The rows are grouped in 4 different ways at once. Each group adds its own fixed numbers to the row, and there is some noise. The rows also spread widely along 13 directions, which tell nothing about the answers.
In the rows, zero is written as 128.
Some rows, each with its group in each grouping after it:
[164 135 125 122 176 159 119  82 180 111 197 142 139 174  67 140 166 149
 149 137  99 143 144 144 155  91 107  96 139 145 156 184] : S J599 (2) M
[116 128 168  83 176  91 121 119 128 115 130 100 166 126  66 169 140 150
 168  95 119 162 151  82 132 135 122 142 135 153 121 156] : X J747 (0) L
[164 111 149 124 156 130 114 139 158 151 151 176 118 100  78 145 195  99
  59 110 100 155 138 143  97 139 130 134 143  77 136 103] : S J415 (2) J
[139 175 128 102 123 144 100 134  96 150  67  92 131 101  51 155 142  64
 118 142 141 152 101 127 133 129  92  97 125 151  73  22] : Z J787 (3) R
[143 139 108 175 107 127 127 143 172 138 176 143 105 173 161 121 109 156
 137 135 149 137 145 130 124 144 107 127 134  96 137 145] : F J787 (1) M
[153 161 142  96 164 147 118  64 111 125 118 122 119 133  55 162 168 132
 165 141 126 117 116 119 156 125 153 118 147 149 113 111] : Z J415 (0) J
[113 104 161  81 132 121 173 157 107 106 116  96 153 131 125 120 126 133
 102 146 142  91 166 121 109 160 124 134  66 139 119 135] : X J599 (3) L
[139 154 156 146 193 156 114  97  95 101  97 104 137 126 118 123 197 168
 170 144 132  70 116 136 107 143 146 101 128  93  68 114] : F J747 (1) P
[114  86 127  96 117 164 167 127  85 125  96 124 104  98 140 104  93  94
 121 181 132  69 108 129 147 116 125 138  88 174 104 141] : Z J415 (2) H
[148 161 151 120 190 139 138 114 151 115 127  92 165 174  67 147 143 141
 166 150 129 121 136 131 126 114  77 100  95 141  91 113] : S J599 (1) P
[134 124 149  80 119 152 143 142 121 132 121 117 133 121  70 152 136  93
  89 170 136  99 152 129 123 159 105 124  89 131  99 102] : X J599 (3) R
[131 110  97 116 153 149 126 144  93 108 124 105 155 102 117  67 170 106
 133 120  90 149 121 125 131  89  97  87 120 204 116 117] : S J599 (2) H
[153 142 124 154 168 176 153  70 116 101 131 115 115 174  85 160 124 137
 170 132 103 120 135  94 149 161 136 131 126 171  68 105] : F J787 (0) J
[163 177 113  76  95 113 163 127 118 139 130  98 132 174 107  96 128 114
 115 177 167 127 147 143 142 120 134 111  74 188 158  56] : X J787 (3) J
[128  59 104 150 148 157 123 140 154 158 189 173  99 110 111 158  88  94
 141 170 131 111 131  55 106 131  57 161 174 170  86 178] : S J599 (0) P
[135 133 137  64 121  89  78 203 135 153 162 119 159  86  98  99 180 119
 106 140 147 153 143 130 113 120  62  97 138 118 156 153] : X J747 (1) L
[155 131 103 132 125 173 115  92 174 132 200 154 104 163  89 166 112 120
 147 164 134 126 131 140 176 106  94 107 144 140 159 184] : F J599 (3) M
[102 176 174  79 105  77 142 130 109 130  68  71 145 145 110 155 118 155
 158 130 179 116 148 119 136 151 140 127  91 114 107  85] : Z J787 (0) H
[155 157 106 144  96 109 146 153 163 141 207 142 118 202 183  81 127 174
 142 160 200 101 172 124  94 152 113 106 112 126 142 147] : X J787 (1) J
[108 159 124  78  99 124 147 144  73  91  54  46 171 124 117  99 131 138
 152 105 123 138 123 146 163 127 121  90  82 170 113  91] : S J599 (0) J
[106  88 130 114 129 120  81 173 114 135 150 132 137  75 102 151 120 103
 132 130 120 154 128  64 135 123  73 127 166 156 104 167] : F J787 (3) H
[153  92  95 172 144 195 128  93 109 102 134 159  97 101 154 112 142 101
 105 126  87 115  94 162 155 108 155 131 148 140 137 135] : Z J599 (3) J
[120 143 154 148 134 159 140 131  89 105  75  98 144 114 180  96 152 112
 115 114 146  68  94 204 102 111 135  60  81 102  99 127] : X J787 (0) J
[140 118 124  83 117 145  93 157 150 148 159 147 129  95  51 156 151  78
 102 138 125 156 135 131 154 117  54 101 140 132 131 141] : Z J599 (2) H
[101 109 147  60 108  88 134 164 130 145 171 139 138 104 107 137 151 114
 117 131 194 105 166 101  79 131  96  89 131 143 140 172] : S J599 (0) M
[132 134  81 139  67 167 127 155 132 164 152 142  93 137 115 127 102  87
 126 138 177 131 126 112 123 153  79  96 130 145  99 110] : X J415 (2) M
[174 131 100 133 139 169 133 105 146 101 174 121 131 175 114 101 144 153
 126 153  78 148 149 150 182 128 127 136 115 155 168 148] : X J599 (3) L
[132  86 148 112 187 110 117 143 165 120 138 114 165 130 120 115 111 186
 154 175  61 139 137  96 157  83  94 192 130 136 142 192] : F J599 (2) J
[133  95 138 126 145 115 204  90 125  71 122 133 110 159 120 154 116 150
 102  60  90 157 166 124 154 168 204 189  92 134 155 117] : S J599 (1) L
[129 132 123 120  82 119 134 185 125 124  66  66 145 128 117 108  90 134
  90 138  74 192 141 124 172 164 105 180  95 124 127  57] : Z J787 (3) M
[140 150  92 109  77 123 115 165 140 133 192 120 140 164 146  92 131 165
 155 162 175 128 168 107 135 144  87  96 130 152 141 155] : F J599 (3) J
[105  96 126  71  89  92 153 189 146 125 115 103 156 118 118 122  67 115
 109 108 121 184 147 126 166 111  75 154  83 154 165 150] : Z J599 (2) L
[135 118 145  73 161 153 159 122 113  84 142  92 153 157  74 126 132 159
 158 175 109  89 160  99 158 146  97 124  87 178  96 166] : F J599 (1) J
[134  86 115  98 159 126 118 131 117 122 153 136 129  91  81 123 162 119
 112 145  81 155 144  79 137 117 127 159 157 176 147 127] : F J599 (3) M

New rows, each followed by its group in each grouping:
[145 127 150 131 162 152 140 103 121  91 118 116 146 136 117 112 177 146
 122 103  85 131 138 163 139 132 159 112 107 119 124 127] : S J747 (2) H
[146  85 135 118 134 149  86 141 131 152 141 179  92  61  69 171 180  86
  52 142  92 133 138 103 117 165 134 174 177  82 117  98] : X J599 (3) R
[146 140 122 125  95 149 127 147  93 126 116 134 113  97 153  94 192  97
  65 111 153 111 129 190 104 160 160  88 110  86 141  81] : X J747 (3) L
[145 129 152 114 123 149  94 131 142 150 104 160 105  74 112 152 177 100
  71 139 141  92  97 200 128 107 124 111 138  30 141 122] : Z J599 (2) J
[137 126 108 235 152 143 127 122 147 123 126 139 129 140 188 115 127 125
 124  50 104 188 109 154  98 124 157 133 143 105 134 100] : X J747 (3) M
[108 116  78 153  75 140 136 148  97 157 127 129  95 122 197 100  72 103
 153 166 198  88 108 102 116 118 110 125 131 172 108 113] : X J599 (3) H
[124 134 126 103 114 114 130 147 122 137 161 153 111 113  88 163 162  91
 115 100 184 130 157 104  95 158 104  90 130 129 109 104] : F J599 (1) H
[ 99 124 190  80 101  87 147 110 146 103 149 132 134 151 116 206  96 149
 129  99 184 111 163 133 156 135 160 117 101  94 162 204] : S J787 (3) H
[139 135 110 145 116 124 129 114 134 131 108 114 110 147 110 147 114 153
 147 119  95 173 148  92 166 167 141 192 147 132 117  72] : Z J599 (0) H
[136 132 125  93  97 141 143 169 130 138  86  78 146 132 116 115  80 111
 110 194 122 120 117 150 163 117  73 138  77 143 123  96] : S J599 (3) J
[122 132  90 145  88 152 101 144  55 143  49  94  96  83 147 112 105 104
 135 160 139 106  77  92 146 136 131 150 153 149  72  44] : X J787 (3) J
[149 144 110 143 115 181 146  81 119 105 132 126  94 167  98 167 122 131
 140 129 135 114 138 132 169 176 145 126 120 122 105 106] : F J599 (3) L
[142 170 166  87 190  81 114 103 146 125 128 105 164 145  50 167 169 159
 175 118 135 160 143 109 137 106 128 129 129 128 134 111] : F J747 (1) P
[143  93 124 140 191 153 110 166 133 127 172 135 141 102  90 103 191 118
 114 153  89 129 146  90  79 140  63 115 152 145  86 137] : F J599 (1) M
[116 113 134 140 136 157 100 129 112 148 122 134 111  96 107 169 126 114
 161 142 162  90 111  85 105 157  93 120 171 116  54 138] : S J747 (0) P
[143 117  72 190  99 152 137 143 131 103 175 161 120 132 185  88 149 105
  96  35 122 195 140 163 118 142 140  93 136 138 163 125] : Z J599 (3) L
[146 140 155 141 155 145 148  69 144 120  82 107  97 169  77 205  67 132
 151 154 102 121 107 123 193 130 140 185 111 116 103  97] : S J787 (1) H
[116 157 153 122  71  99 157 166 123  99  65  85 158 140 142 143 130 143
  81  51 136 171 157 174 133 181 158 121  71  60 137  63] : S J599 (3) J
[147 123  93 171 134 194 119 144 117 100 107  92 142 126 118  92 140 119
 116 127  55 169 117 145 160 143  92 118 125 150 102  97] : Z J599 (3) M
[114 107 139 133 120 149 117 163 161 138 183 140 137 137  79 182  97 105
 135 116 155 153 155  78 114 171  53 101 140 135  88 184] : Z J415 (3) M
[134  88 162  60 124 122 172 151 121 111 157 133 138 122 111 111 147 137
  78 176 111 102 193 118 118 176 149 161  82 139 138 143] : F J747 (3) R
[146 119 162 132 163  92 114  89 122 128 104 165 101  87 128 157 183 130
  80 100 115 137 116 141 118 112 223 179 162  71 170  84] : Z J787 (3) J
[121 149 140 102  89 130 117 168  96 135  83 101 132 101 117 131 155 123
 102 145 174  96 136 129 107 178 112 110 117  85  83  70] : Z J599 (3) J
[121 126 161  82 119 104 122 145 134  81 139  92 174 150  66 172 122 171
 133  81  91 189 179  87 186 167 127 146 114 137 139 165] : X J787 (3) J
[146 126 132 118 158 189  85  89  94 130 135 152  92  95  84 146 182 114
 145 183 155  43  98 110 123 126 120  91 177 122  63 142] : Z J787 (2) J
[136 116 142  94 126 105 117 146 170 141 166 130 142 140 122 135 108 146
 121 165 134 131 142 141 156  96 101 146 118 115 189 188] : X J599 (3) L
[159 119  47 190 141 130 141 141 137 147 162 136 119 156 151  86 102 115
 153 125 104 202 134  61 111 122 106 167 155 221 117  53] : F J599 (3) J
[123 116 132 190 139 150 108 165 138 116 159 140 151 110 178 102 166 123
 112  74 138 146 132 158  72 144 107  70 142  88 114 162] : Z J747 (3) M
[144 151 134 136 114 166 176 127 112  69  95  80 162 172 134  94 154 149
  93  91  75 149 166 192 151 177 164 112  46 119 126  83] : X J599 (3) R
[122 130 161  53 119 143 135 131 131 136 106 100 118 123  21 201  79  86
 126 188 152 102 123 110 174 137  63 131 101 144  97 131] : Z J787 (1) M
[113  81 136 106  84 147 151 152 108 122 136 152  99 101 158 120 120 124
  99 146 155  77 154 123 122 178 138 142 114 108 109 159] : Z J747 (2) H
[108 144 144  84  90 156 163 127  77  96  96  80 141 140 132 133  98 130
 158 152 186  63 131 138 147 156 123  81  73 153  85 141] : F J747 (3) J
[136 126 129 140 173 101  99 118 158 143 173 136 135 150  77 182 102 129
 167 110 132 185 137  52 132 115  98 154 171 167 123 145] : X J787 (3) L
[137  81 113 146 124 141 157 145 150 138 143 170 104 112 159 116 103  98
  86 128 126 126 127 140 114 117 116 157 117 125 137 131] : Z J599 (2) J
[126  96 151 149 182 123 114 151 142 111 172 152 159 107  98 152 185 113
 107  65 105 177 167  93  81 156 108 112 151 126 106 140] : Z J599 (3) H
[132  88 134 140 159 140 148 146 115  98 147 152 127  96 124 124 162  95
  90  57 110 160 142 131  96 159 130 119 127 132 118 135] : Z J747 (1) L
[141 156 173 109 156 102 169  71 120  95 133 123 135 176 143 138 167 196
 148 128 165  81 167 138 113 152 225 138  99 102 146 125] : F J747 (3) J
[146 153 142 130 128 167 132 139 116 113  93 100 151 124 169  63 178 132
  91 170 121  81 118 227 116 116 129  80  73  86 130 105] : Z J599 (3) R
[122 139 145 129 143 111 169 105 139 121 157 145 133 156 160 138 128 119
 135 104 211  96 139 159  81 106 145  81  95 132 150 150] : Z J599 (3) L
[116  94 111 142 148 131 138 152 117 141 124 116 117 121 150 111  86 130
 164 187 133  95 121  70 115 123  81 164 129 168  81 127] : F J599 (1) H
[ 98 119 168  76 148 136 157 119  93 119  85 111 137 104  95 156 136 105
 136 143 188  48 123 125  99 117 121  97  82 132  80 129] : X J599 (2) P
[150 131 109 153 167  92 148  78 154 145 157 147 112 173 142 140  71 138
 180 143 151 155 117  78 134  73 154 181 151 200 156 114] : Z J787 (3) J
[120 159 129  91  93 122 102 170  74 108  66  56 161 103 119  95 162 155
 132 120 123 150 136 124 152 175 125 117 119 119 104  78] : Z J747 (3) L
[141 154 157  70 145  78 147 100 149 158 103 115 124 150  60 184 111 143
 140 185 161 126 150  90 144 124 146 200 116 130 142  59] : Z J599 (3) P
[159 169  75 152 102 133  93 100 143 136 187 171  89 151  97 150 179 135
 149  80 154 175 149 112 135 154 145 105 185 115 136  96] : F J599 (1) R
[131 110 139 188 196 122 115 130 127 122 151 154 145 104 175 104 175  97
 108  66 132 146 105 153  58  80 138  85 142 126 138 142] : X J787 (3) L
[112 142 124 133 125  89 150 161 128  97 131  64 185 184 154  98  82 172
 175  89 132 187 159  90 137 132 101 118  94 187 123 142] : S J787 (3) L
[129 167 155 141 168 116 136 103 156 128 110  80 161 180 122 146  94 166
 188 154 140 131 119 136 139  98 117 129 101 127 124 129] : F J747 (3) M
[155 168 144 181 193 168 144  71 124 113  61  83 140 157 129 121 135 134
 149 142  95 126  86 181 137 106 160 132 103 120 107  56] : Z J747 (3) M
[134 138 122  93 116 154  92 146 128 114 162 130 146 115  67 144 175 126
 137 106 140 140 146 119 145 144  77  69 150 128 105 162] : Z J599 (2) J
[114 115 161  67 144 129 177 133  95 125 119 104 144 127  97 138 102  69
 120 171 175  79 135 116 106 110 101  96  60 207 103 119] : X J787 (3) H
[121 105 108 130  90 144 129 169 129 132 148 131 128 113 158 109  80  79
 110 133 138 148 117 145 150 102  77 102 110 168 143 156] : Z J787 (3) H
[121 110 147 129  95 117 143 169 128 122 136 137 132 116 174 110 141 148
  94 122 159 111 165 139  99 178 144 137 109  78 131 134] : Z J747 (3) P
[142 156 136 167 127 105 126  99 190 161 171 149 100 192 129 177 100 162
 157 133 171 136 148 110 118 141 136 153 150  89 140 135] : X J787 (0) M
[133 100 102 135 126 125 140 187 106 146 118 141 135  81 177  33 171  98
  83 131 122 140 126 140  72 113 115 122 110 146 129  82] : Z J415 (2) P
[154 138 116 160 191 180 128  83 123 128 122 128 111 136  73 164 121  96
 173 143 119 124  92 114 138 115  99 123 138 164  70  93] : F J747 (1) P
[131 108 116 211 139 153 109 152 128 129 142 151 127 104 224  76 144  96
  99 103 126 122  94 189  90  84 123  82 127 105 140 148] : X J787 (3) H
[155 114  98 143 110 123 143 107 148 143 180 161  93 158 181 104  96 158
 148 176 159 112 140 107 137 127 162 177 151 151 164 144] : Z J747 (3) J
[127 122 163 111 111 118 147 112 143 113  92 122 114 145 105 181  92 163
 120 123 121 126 142 119 174 160 158 189 114  78 122 127] : Z J787 (2) J
[153  92 116 118 148 144 102 158 147 130 201 171 124 100  68 152 155  95
 111 111 106 172 149  86 123 153  74 125 168 148 114 158] : F J747 (1) J
[180 175  91 189 167 159  98 133 146 143 110  91 134 167 126  84 149 167
 167 181  90 147 109 122 133 130  81 146 148 125  82  52] : Z J599 (1) J
[116 126 155 122 139  98 152 129 121 139 118 125 129 135 136 157 101 114
 132 126 189 107 132  96  89 125 138 133 111 143 108 106] : X J787 (3) J
[130 145  87 173  96 112 138 119 136 169 140 167  86 129 167 148 101  69
 128  94 202 150 108 138  98  99 135 111 136 138 145  65] : F J599 (3) H
[112 142 100 131  74 116  94 186 114 110 143 111 167 111 157  85 169 137
 117  53 133 189 151 145 122 141 116  71 130 124 145 132] : X J599 (3) R
[110  99 116 145  95 137 137 173 101 150  65 116 106  81 164 124  83  88
  91 145 143 117 102 124 114 147 104 164 119 108  96  72] : Z J599 (3) L
[128 126 152  92 117 122 144 154 113 138  99 111 126 120 136 104 135 123
  96 172 155  78 132 147 110 130 119 126  83 107 119 112] : X J787 (2) L
[113 133 151 106 105 139 125 141 113 115 110 128 132 114 116 139 171 140
 106 105 152  98 153 143 108 169 139 101 111  72  97 125] : X J599 (2) R
[131 173 155  74 150 100 129 105 105 113 100  91 162 134  94 126 189 152
 141 131 157 112 142 148 129 104 163 100  99 128 152  91] : X J599 (3) P
[132 155  88 133  44 103 135 131 144 157 103 128  82 150 156 122  77 132
 120 126 167 160 121 143 165 121 151 162 127 109 171  72] : Z J787 (2) M
[109  80 139 140 148 146 108 145  88 105  74 108 135  72 118 133 129 143
 125 118  66 145 116  79 150 158 139 186 151 120  86 125] : Z J415 (3) P
[138 160 106 156 105  86 118 113 160 143 165 143 116 175 176 133  95 164
 168 115 176 159 130 119 139  96 151 136 147 128 174 135] : F J787 (3) J
[136 165 135 102 124 167 156 101  82  80  98  66 147 171 119 100 145 169
 158 154 124  92 138 154 171 157 150  93  68 145 107 124] : F J415 (3) L
[140 145 129  98 102 148  72 180 116 124 126  97 154 101 105  94 199 164
 112 176 115 116 151 136 145 164  86 106 140  80 115 126] : Z J599 (3) P
[142  92 111  70 132 133 137 135 130 119 194 167 124 102  87  98 195 106
  85 130 122 136 167 122 116 118 125 106 137 172 172 156] : Z J599 (2) M
[126 125 156 117 107 121 163 167 137 144  78 106 142 114 160 117  85  98
  94 139 140 121 116 184 118 126 103 139  70 103 128 102] : Z J747 (0) J
[116 159 122 115  90  95 146 142 124 114 125 104 151 150 141 124 125 133
 137  76 166 173 157 138 135 135 136 101  98 146 153 100] : Z J599 (3) H
[146 170 133 143 156  98 109  90 128 128 117 122 133 138 126 131 169 146
 152  89 134 157 110 141 123  94 166 110 154 123 146  93] : S J787 (0) J
[140 155 154  97 156 108 154 113 156 144 164 121 146 168 127 121 129 135
 159 165 189  98 145 150  96 111 105  97  95 148 139 152] : Z J747 (0) L
[127 109 120 160 120 152 152 104 103 114 154 172  90 120 170 117 159 111
 110  98 159  94 144 131  78 165 177 107 137 129 101 127] : Z J787 (0) R
[126 139 104 172  92 149 151 108  66  82  78 102 116 141 220  66 145 187
 135  92 116 109 121 153 149 161 231 138 110 111 132 101] : X J415 (3) J
[143 135 150  84 114 156 158 158 122 143 116 110 138 127  95 136 113  70
  91 181 167  87 132 157 112 147  82 100  68 141 101  92] : X J747 (3) J
[103 138 161  92 141  91 117  76 114 134 111 148 106 104  99 196 154 136
 158 104 192  92 122 113 124 101 179 125 149  93 131 133] : F J599 (2) H
[102  94 121 104  89 139 189 163  83  83 105 105 138 111 180  89  82 109
 118 101 138 110 127 155 143 134 125 108  62 171 126 157] : F J747 (1) J
[153 114  99 150 145 183 150  73 115 121 111 151  77 121  92 159 116  75
 115 129 103 120  96 140 151 121 147 143 133 152 105  82] : S J599 (1) R
[123 148 114  84  79  91 142 170 143 157  86  76 152 133 128 107  53 123
 150 158 135 180 122 137 178  98  77 164  89 166 160  92] : Z J747 (0) P
